All groups share one centre, and each spreads out both ways along 6 directions, with some noise.
Known rows, each followed by its group:
-2  5 -1  3  3  0 -3 -6 -2  3 -1  8  8 -> Zavef
 -8   0   3  -6  -4  22   4  -9   2  15  12 -11   4 -> Gam
  0  12 -11 -13  10   3  -3   1  10  -5   8   9   1 -> Gam
-3 -3  5  4 -2  0 -3 -6 -5  9  1 -3  8 -> Tib
 11  -4   5  -4  -6   2   2   2   5   7   8 -10   2 -> Tib
-1  1  0  9 -4 -6 -3 -6 -4  1 -2 -5  1 -> Gam
 1 -2  1  5  3 -1 -2 -3 -8 11  7 -9  7 -> Tib
-5  6 -2  2  8 -4 -6  2 -6 -4 -6 -2 -5 -> Tib
-3  4  4 -2 -3 -1 -5 -2  5 -5 -7  3 -2 -> Tib
 2  0  0 -7  2 -3 -4  4  2 -7  2  2 -2 -> Zavef
 -4  17  -2 -28   9   4 -11  18   7  10  -7 -19 -13 -> Gam
-11   8  -6  -4   1   2   7 -16  -1   9   7   9  24 -> zerav
  9   8   0   5  21   5 -19   3   2   0  14   6  -2 -> zerav
 -8  16   4 -21  15  -6 -14  21  -2 -11 -18  -8  -9 -> Tib
  1 -14  14   3  -2  13  -2   2   4 -10   4   6  -3 -> Zavef
12  2 -3 -2  9  0  1  6  2 -8  7  6  0 -> Tib
  2 -15  13   5  -6  11   2   4   1   3  -4   6  -4 -> Zavef
10 -8 11 -9  2 -5 -1 15  2 -5 -5  1 -1 -> Gam
  8   4   8   5   2  -1 -11  -7   8  -6   6  12   9 -> zerav
 9 -1  4 -4  4 10  5  5  0  6  8 -7  0 -> Gam
 10  11 -18 -19  15   8   1   8  14  -9  18   6  -4 -> Gam
16  6  1  2  9 -5  0  0  4 -7  8 13 12 -> Zavef
 6 -9 11 12  0  9  5 -4  2  6 -1 15  4 -> Zavef
 3  1  5 -4 -2 -2 -6  4  3  4 -2 -8 -4 -> zerav
 15  12   4  13   0  -6 -14  -5  -2  10   7 -21  -6 -> zerav
 2  7 -1 -3  1 -6 -4  0 -1  7  0 -3  2 -> Zavef
 -5   6   4 -21   2  17  -5   5   8  10   4  -9   0 -> Gam
 1 -2 -3 -6  8  3  8  6 -1 -5  1  6  2 -> zerav
 16   2   3  -5   7  -5  -1   6   7 -13   9   7   5 -> Zavef
 3  2  3 -6 -4 -8 -3  5  0  6 -5 -7 -1 -> Zavef
 -9   0   3   0   8   3 -10  -1   0   4   0   3   1 -> zerav
 -8   0  -3 -15   3   2   4   3  -3  12   1  -9   8 -> zerav
  5   4  -1   4   2   3   1  -2  -4  11   8 -12   1 -> Tib
-1 13 -4  2  9  5 -4 -5 -1  6  6  2  6 -> Gam
 -9  -5  11 -17   5  -6 -13  12  -4   8  -6  -9   4 -> Tib
  5  -1  10   1  -7  -7  -9   4   2  -1  -4 -11  -7 -> zerav

New rows. What belongs after each?
  5   5 -19 -21   4  -4  -6  13  18 -13  10  -1 -16 -> Gam
  7  -7   3  -5  -4  -4   3  14  -1  13 -13  -1  -5 -> Zavef
 16   0   3  -7   6  -7  -3   5  10 -17   7  10   7 -> Zavef
 -3  -3  11   4  -6 -10  -8   3  -5   2 -12  -4  -1 -> Gam
  5  13 -13  -8  13  -9   1   2   1  -2   4   9   7 -> Zavef
 3 -3  2  3 -5 -1  0 -1  3 -1  1  3  0 -> Tib
  1   4   1  -5  -3 -10  -2   5  -1  10  -7 -10  -1 -> Zavef
10  1 -4 11  7  1  5 -5 -6  9 13 -6  4 -> Tib
  4  10 -11  29   9  -9   2 -21 -12  -3   7   9   9 -> Gam
 16  -6   8  -4  -9  -9   2  14   2  -9  -5 -14 -14 -> zerav
 -8  12   6  -9   5  -1 -10   1   7 -12 -10  12   3 -> Tib
 12  17  -4  -2   1 -22  -4  -2  -2  12   0  -5   8 -> Zavef
16 -2  9 -1 13 -4  1 13 -4 -5 -2  6  5 -> Gam
-7  2  5 -3  1 -5 -9  1 -1 -5 -6  5  3 -> Tib
 -4 -12  14  -9 -10  -3  -6   9   4  -3  -7  -4  -2 -> Gam
  4 -12  13   6  -2  13   0   1   1  -6   4  -1  -4 -> Zavef
-13 -13   6 -10  -5   6  -2   7   5  -4 -12  16   0 -> Zavef
  3  22  -5   2   4 -16  -9  -9  -5   5   6 -15   9 -> Zavef
-1  7  0  2 -1 -1 -3 -3  2 -2 -2  2 -1 -> Tib
  1   2   9  -1  -8  -8  -9   2   0   6  -5 -12   0 -> Zavef
 -7  -5   9   8  -6  10  -2  -2  -6   9  -5 -11  -7 -> Zavef
-2  1 -5 -5  6  0  1  4  2 -3  1  4 -1 -> Zavef
 -3 -16  -6  16  -9  -9   3  -1 -19  14  -2 -20 -12 -> Tib
  7   0   1  22  -3 -14   1  -6 -13   0  -3  -5  -1 -> Gam
  2  10   6 -12  -3   0  -7   8  11 -12  -9  -1  -9 -> Tib
  7 -17   6 -15  -3  -5   4  32  -1 -13 -14 -13 -28 -> zerav
 11  -7   3   8  -6   7   7 -16  -2  23  24 -10  16 -> Tib
  4 -13   4 -13  12  -9  -6  23  -5  -6  -1  -2  -1 -> Tib
11 10 -9 -3 15  5  2  4  0  1 11 -1  2 -> Gam
-14   1   3  -8   1   1  -9  -3   1  10  -1   0   9 -> zerav
-13 -11  -4 -28   1   3  -6  21   8 -25  -4   2 -15 -> Zavef
 6 -6 -1  1 -1 -6  1  8 -5 -1 -1 -8 -6 -> Tib
  3  -6  -1 -10   1   0   3  13   3   5  -9   7  -3 -> Zavef
 2 -1  1  1 -2  0 -2  0 -3  8  6 -9  2 -> Tib
 2  4 -2 -7  3 -7 -4  4  3 -3  0 -3  2 -> Zavef
  1   2   7  -9   1  -2 -14   1   6 -27  14  -6   0 -> Zavef
 -4  22 -19  -9   7 -15  -5   0  -7   8  -2 -16   1 -> Zavef
-3 -4  0 -4 -4 15  5 -5  3  9 11 -9  1 -> Gam
 3 13  0  0  4  4 -3 -5  3 -1  5  3  6 -> Tib
-1 -1  1  3  8 -2 -3 -1 -6  3  5  5  9 -> Tib
 9  7 12  3 17 -2 -2  6 -9  2 -3  6 10 -> Gam
  5   1  10   4 -23 -10  14 -10   3  -8  -7  -6   6 -> zerav
-11  -5  -5  -5   4  11   1   8  -2  -4  -2  -4 -12 -> Zavef
